The same things were measured in two ways. Each way mixes the same 10 hidden numbers, adds some noise and spreads widely along 5 directions of its own, which tell nothing about the thing.
Some things both ways: the first way, then the second way.
[ 32  -1 -11  -8   7  45  26  11 -53 -34 -13 -19  -8   3 -18  11]
[ -2 -24  12   1  -1 -22  -6 -35  21  -5 -13 -10 -24 -18  11  17]

[ 28   9 -49   5  28   8  10  64  10 -24  -7  11  24  -8  28   5]
[ -8 -22   7  -8  40   6 -22  -3 -33  15  16  -7 -76  -5 -55  -7]

[ 21  -7 -15  40 -28  21 -16  31 -36   8  -4  -6   1  -6  10 -27]
[-25  22  36 -14 -19  26  10  -8 -57 -18  40   3 -24   7 -17 -25]

[-49 -23  18 -32  -9 -12 -24  17 -24  11 -18  20  34  16  19 -16]
[-30 -26  20 -28 -11 -28 -16  -1 -21  17   5 -19  37  24  -5 -39]

[ 89 -31  42  -9  13  37   4  43 -49  21 -20  11  10  18 -10  14]
[ -1  -5  26 -18 -40 -51   8 -20 -10  -6   8  32 -23 -31  -7  18]

[-13  -5  -6   9   8 -21 -49  24 -11   9 -49 -10  50   6  17 -18]
[ 28 -28  18   1 -31 -22  38 -21 -10  11  28  30 -50  10 -46  39]

[  6 -35  -1 -45 -10 -18 -43   4 -23  13 -46 -10  28  -8  -8   0]
[ 25  -6  33   8 -11   1  25   7 -28 -25  53   9   4  30 -52   3]

[-26 -16 -55   1  -4  45   3  -7 -26 -46  -3 -37  36   6  -7  -9]
[-45 -43   0  18  21 -37  10  -4  -6  24  27  21 -22  -1  -7 -17]

[ 41  -9  46 -10   8 -14   0 -30   7  13  -6  -4  -7   3   8  -4]
[-17 -34 -14  13  37 -28   5   5  14   7   0 -25  14  10  -3   3]

[ 51  34 -25  -3  17  62  21  20  -8  -5  26 -20   1 -29 -45  52]
[-16 -12 -36 -11  43 -51  58  32  38  13  17   3   4  -6 -27  81]

[ 35  -1 -17  -1   1  47  12  10 -44 -24 -17   0  -6  10  -6   7]
[-11 -33   2  -3  -1 -61  26 -31  32  19 -31 -20  44   5  39 -33]

[-12 -23 -41 -55  -7 -25  14  54 -10  -6 -22 -17  21 -29 -20   4]
[ 28  -4  17  15  -5  -5 -12 -24 -20   6  21 -22 -36 -11 -23  16]

[-12  31 -36  14 -18  34 -13  18 -42   0   5 -21   9 -23  -3 -19]
[-43   2  44  11   8  -1 -34   3  -6 -23  50  -1  11  -7  10 -34]

[ 10 -23  10  12   3   3 -29 -18 -20   2 -23 -39  42  29 -16 -32]
[ -5  22  -2   3 -11  25   9  18   0 -12  26   9 -41  16 -46  -5]

[ 18 -24  34  25   9 -24 -16  -8  14  10 -40 -17  18   4  -8 -18]
[ 34  -6 -23  26  11 -18  11  -7   3  -1  11 -26 -44  18 -15  12]

[ 13  14   0  -6  13  -6 -12 -13  -8   1  13 -25  36  22   7 -12]
[-11   1  13  -6  -2  20 -24  21   5  -9  -8 -15  11  14 -34 -34]

[-22  29  -8  10  13  15 -38  38 -54 -40 -36 -28  24  10   2  -6]
[ 20 -26   8  -9 -17  -1 -12 -30  14   8 -41 -19  -8  -3 -19   4]

[  1   9 -23 -15   8   2  25 -24   5 -34  33 -27   8  -3  -2  23]
[-61 -43  -9  -3  51 -19   3  31 -17   7  15 -12  32  22 -17  -2]

[  1 -49  14  38  -5  10 -32 -44  -6  12 -16 -41  22  15 -39 -38]
[ 10  37  28  20 -36 -16 -15  -3   2   2  39  -1  25   1   3 -44]

[-24 -11 -18 -35   0  -4 -42  12 -27  16 -25 -23  40  -3  -4 -27]
[-45 -11  27   4   8 -12   8  22  -1  -2  77  31  -7  14 -29  -4]

[-11 -48   7 -78  -6 -17  26 -13  -5  12   9 -11  35   8 -19  19]
[-47 -22  -7  -4  22 -38   9  31 -15  -2  41   9   3  12 -18  15]

[ 18 -17   8 -14  -4  61 -18 -37 -64 -21   9 -19  -9  12 -45  24]
[  3 -25  40   6  10 -26 -17 -13  15 -16  15 -19  27 -13   1  -1]

[ 19  -4  12  -1  14  -4  24 -12   4 -10  -3 -17  16  12  -9  11]
[  1 -11 -29 -17 -17 -40  39  -5  37  29 -47  -5  30  -5  -3  37]

[ 13  17  19   0   4  23 -41  -9 -35  13 -15 -35  20  -1 -23  -5]
[ 10   6  34  12 -26 -11 -16  11  19 -22  23   2  40   3 -18  -9]

Other things, the second way, with their names:
(366): [-17 -12 -16  -7  11 -26  44  28  -8 -31  17 -21   6  36   0  30]
(625): [ -6 -29  -9  26  45  -4  -5  39  26  15  14 -45  55  32 -35  -3]
(17): [-11 -38  22  -5   6  12   0 -14 -62  -9  -7 -21  -3  20 -22 -21]
(615): [-24 -30 -16   2  42 -30  32  -4   1  37   1 -20   6   0  -9  13]
(603): [ 13  -8  19  -1 -38 -13  16  10  11  10  21  18   4  16 -41  20]
(739): [ -3  38  24 -11 -71 -24  46  19 -29 -10  28  44  51   7 -30 -16]
(241): [ 13  -5 -11  -2 -19 -37  28 -21  21   7 -19  -2  -7  -6   0  15]
(99): [  3  20 -26 -21 -31 -17  49   0  12  14 -21   5 -25   2 -20  29]
(314): [-16 -10 -33   4  39 -35 -12  13  22   2 -42 -21  19 -41 -13  17]
(372): [ -2   2  20   0 -10  12 -32  12 -13   3  11   3   0  -1 -51 -25]
(162): [ -6 -27  43  15 -12 -23 -24 -15 -44   1  58  27 -53  -8 -38 -18]
(721): [  7 -28  18  21 -19 -27 -12 -23 -50 -15  11  -9 -12   0  -1  -4]
(729): [-17   7 -30   1  17  11  11  -2   5  -8 -24 -19 -22  -6  -5  -5]
(685): [ 16 -11  10   7   6 -14 -16  -6  12  -3   2 -26  -2  -6 -13  11]
(473): [ -9 -20  -3  13 -32 -58 -19 -11 -27  14  -7   5   3 -10  13  -8]
(439): [-28 -21 -44  20  16 -12  53  26 -20  -1   9  -3 -10  35 -19  17]
(68): [ 19  18  51 -16 -34  25  -8 -20 -34 -21  11  -1 -25  -6 -37 -24]
(33): [ -4 -18  18  14  22  10 -18   4 -11   8  45  -1 -40 -10 -50  48]
(338): [-28 -38 -17  15  27 -30  19   6  24  43  21  -7 -18  23 -18  -5]
(136): [-23  -3   5  24  -9 -35 -24  12  -6  -9  19 -10  38   0  15 -36]
(214): [-10 -14  50 -18 -34 -26 -27 -17   9   3  19  -3  24   9   6 -22]
(67): [-18 -32  -9  25  27 -38  -3 -22  32  27   8 -26 -23   2  23 -15]
(19): [-43  -4 -33 -21  19 -34  52  12  19  31   9   4  -5   4  -6  41]
(597): [  2   2  -8  -5 -14  19   3  -1 -17 -18   3 -10 -59   4 -31  47]
(281): [ -2 -19 -19   4  10  -4  29 -20  11  25  -7 -21 -24  16 -16  12]
(384): [-17 -42 -15  -3  25 -45   1   8  10  27  -4 -10   3  12 -20   5]
(144): [ -9 -12  56   2 -25  33 -17   6 -51  -1  43   5   2  32 -53 -53]
(624): [ -1 -21   4   4 -24 -41  25 -12 -15  -7  -7   4  26   4   4   4]
(301): [-41  -4 -31  19  17 -38  27  15 -26  -9  -1  -6  23  10  19 -39]
(686): [-10 -15 -31  -6  25  10  44  16 -15   4 -12 -14  -8  29 -43   9]
(47): [-49  11 -38 -22   5 -19  50  44   5   8  11  15  10  25 -25   7]
(705): [-19   4  14   9  12   6   4  34 -12 -18  55  -3  13  25 -36  -5]
(438): [  9   3 -15  22  15 -23   4   1  22 -20 -20 -29  11 -11  13  -4]
(93): [-35  14   8 -20  -4  19  15  30 -61 -23  40  -4 -14  20 -35  21]
(262): [ -9  -9  -7   6   9 -39  19  -5  14  16 -22 -25  82   3  12 -28]
(474): [-19  15 -19 -22  -8 -33  19   7  12  33 -30 -10  36 -11  -4  -2]
(737): [  0  -1 -14   0  25   8   3 -16  35  48   4 -35 -60   2 -20   5]
(446): [-39 -18  40  -5 -12 -18   1  15 -30 -21  40   8  37  28 -10 -56]
(346): [  7 -15 -10  -2  21 -31  10   6 -15  12  13 -37  12  20 -14  14]
(242): [  4 -28  -4  27  25 -23  -4  19 -24 -20  -5 -19  18   3 -26 -18]
(508): [ 17 -18  40  10 -37  -6 -12 -22 -12 -23  28  16 -32  25 -16 -32]
(239): [ 30   0  17   7 -38  16  -4 -21  30  35  -7 -22 -10  20 -23 -10]
(224): [ 10  13   3   5 -25  -8  -1 -24  20  22 -27   4   4 -12 -11 -43]
(27): [-33  -6 -29  -1  16 -38  31   2   2   4 -10   0  -7 -10  12   9]
(401): [-27  25  24 -29 -23  20  18   7 -15  -2  34  -2   1  18 -18  10]
(254): [-16   0  19   4  -7  10   5  12  -1 -30  15   3  19   9 -22 -10]
(360): [  8 -22 -12  12  15 -22  23  22 -11  -2  -5  -5   6   3 -42  17]
(572): [ 12  13  -2 -16 -19 -19  25 -18 -11  27   0 -14 -23  -5 -16  15]
(154): [ 14 -50  68   6 -45 -25 -23 -37 -43 -18   2  -4  36  17   1 -49]
(471): [ 35  -8  33 -11 -30  21  21 -25 -18  -4   4 -30  10  36 -27  11]
(170): [-29 -15  26  12   5  13  15  22 -36 -18  50  -5   6  54 -20 -47]
(441): [-21 -40   3 -10  10 -26  16 -11 -62  -2   5 -10 -21   0  -8  34]
(291): [  6   5   8  26  -4 -21  -9  -2  15  29  15 -23  33   3  -4 -30]
(427): [-24 -12 -14 -12  27 -49  13 -15  -9  12 -15 -39  16  -4  34 -12]
(565): [ 16  -3   9  36   4  -7  -5  -4 -10 -40  30 -15 -48   1  -2 -10]
(445): [  4 -21   3 -14 -14 -21   6 -13 -11  12 -43 -16  43   0 -19 -17]
(744): [ 12   3  32 -33 -24 -12 -12 -11   6  -8 -32   6  29 -28 -35 -12]
(14): [-30  -4  -4 -15   6 -19  14  20  11   1   2  -4  31  10 -19 -13]
(320): [-27 -38  35  -4 -28  -8 -12  -5 -28  27   5 -11  58  41 -11 -55]
(12): [ 16 -30  45  25   0   4 -42 -29  -5  14   9 -33   0   5 -15 -54]
(270): [-24   6  31 -19 -28  -6  -9  -1 -37  -4  -9   5  43  -8 -12 -47]
(70): [-13   4 -10 -10 -18 -21  10  11   5  -1  -1  -8  -8   9  -4  13]
(368): [-37  -5 -25  -8  22 -13  31  26  44  23  -5 -21  51  28  -2  -4]
(247): [-28   1 -74  -2  51 -30   3  26  33   9 -22 -30 -45   3   4  22]
(383): [ -7 -17 -16  14  -1 -27  47  -5   2   3   2   1   7   7  -3  20]
(225): [  5 -18  39   4   7   6 -49 -16   6  12  -5 -25  27 -10 -26 -37]
(96): [ -8 -13  22   7 -10 -19  11  12  27  -7  45  -3   9  39  -7 -19]

Some of these things the first way, each followed by its name:
[-27 -42  -5 -31  -9  -5 -16  -8 -31 -23 -35 -27  19  15 -14 -19] => (281)
[  8  10  -8 -15   0 -19  26  24   4  25  12 -12  38   8  -2  -4] => (70)
[-39 -22 -39 -16  -2  13 -31  15 -56 -42 -34 -42  28  13 -25 -25] => (67)
[-19 -45  50 -30   4 -76 -56  19  -8  28 -46   7  27   8  -4  -9] => (346)
[-16 -10 -31 -17  -3 -11 -41  -7 -27 -25  -9 -25  21  12   0 -33] => (12)
[ 15 -47  55 -21 -19  30 -14 -12 -47  14 -22 -34  12   4 -46  -9] => (136)
[ 12 -35 -21   0  18  -9  -6 -23 -22 -31 -31 -36  47  48 -13 -11] => (508)
[ -7 -17 -81 -32   2  24  47  22  18 -17   6 -10  41 -19  11   0] => (162)
[-28 -50  29 -11 -10  -5 -29 -53 -26 -12 -36 -16   5   5 -13 -17] => (262)
[ 20 -30  51  -1  20  -9 -53 -37 -25   5  -8 -42  41  46 -38  -7] => (603)
[-13  13  -3 -12  -2   1 -55   2 -31  25 -19 -14  40  12  -6 -27] => (96)
[ 25  -1  30 -20 -12 -26   1  35 -11  32 -41   8   7 -25  27  -4] => (624)
[ 82 -40  22 -14 -12  10   3 -47 -16  -3  20 -29   0  38 -25  -5] => (170)
[ -3 -26 -12   3  -3 -29 -23 -14 -21   8  -2  -1  37  28  20 -28] => (68)
[ 23  25 -31  17 -12   8  63  32  12 -18  32   1  -7 -32  22  35] => (441)
[-27   7   2  51 -13  16  -3 -19 -22 -19 -14 -28  16   6  15 -32] => (729)
[ 47 -24   5 -14   6  11  83  17  28  -4   5 -22  12 -12 -13  24] => (473)
[-13 -42  41  32  -5 -14 -33  -4 -35  -1 -27  11   4  23  -4 -13] => (427)
[-41   1   0  37   7  24 -40 -30  -7 -15  -3 -35  42  17   2 -24] => (372)
[ 22  -5  15  -8  13  43 -36  -2 -42 -25 -15 -14 -12  -1  -8  -6] => (225)
[ 51   5 -16  19 -11  30  27  -9 -10   6   7 -29  13  -2 -13   0] => (565)
[-27 -27  38  59 -12   6 -38 -62 -21   4  17 -17   9  35 -16 -33] => (401)
[  9   8  19 -10  -5  13  11 -17   5  25   1  11  19   1  16  -7] => (14)
[ -3 -17  -8  -7  18 -35 -28 -25   4 -15  -4 -46  33  35 -24 -32] => (239)
[-16  62  -5  24 -16 -19   2  30   5  43  12   3  24 -20  23   9] => (366)
[ 13  -7 -15 -29  18  17   8   5 -18  -5 -12  16  27  13  18  15] => (744)
[-23 -28   7  -6  11 -32  -7 -75  44   2  13 -15  32  30  12 -35] => (338)
[-19  13 -25  26  12  37   2 -31  14 -34  25 -42   4 -25 -23   9] => (33)
[  6  22  19  32   2  65   0 -13 -27 -13  10 -20   5 -10  -6  18] => (314)
[ 14 -29  11  -4  -4   7 -33  -6  -8   5 -20 -34   8  -9 -31 -28] => (291)
[-11 -42   0  12  -4  -7 -14  11  -5   1 -10  -4  22  14 -16 -15] => (572)
[ 24 -10   0   0   1 -37  11  -5  -8 -24   2  -7   3  11  34   5] => (17)
[-13 -27  23  14  -6 -19 -16  -6 -27  10 -14 -14  28  19  11 -20] => (27)
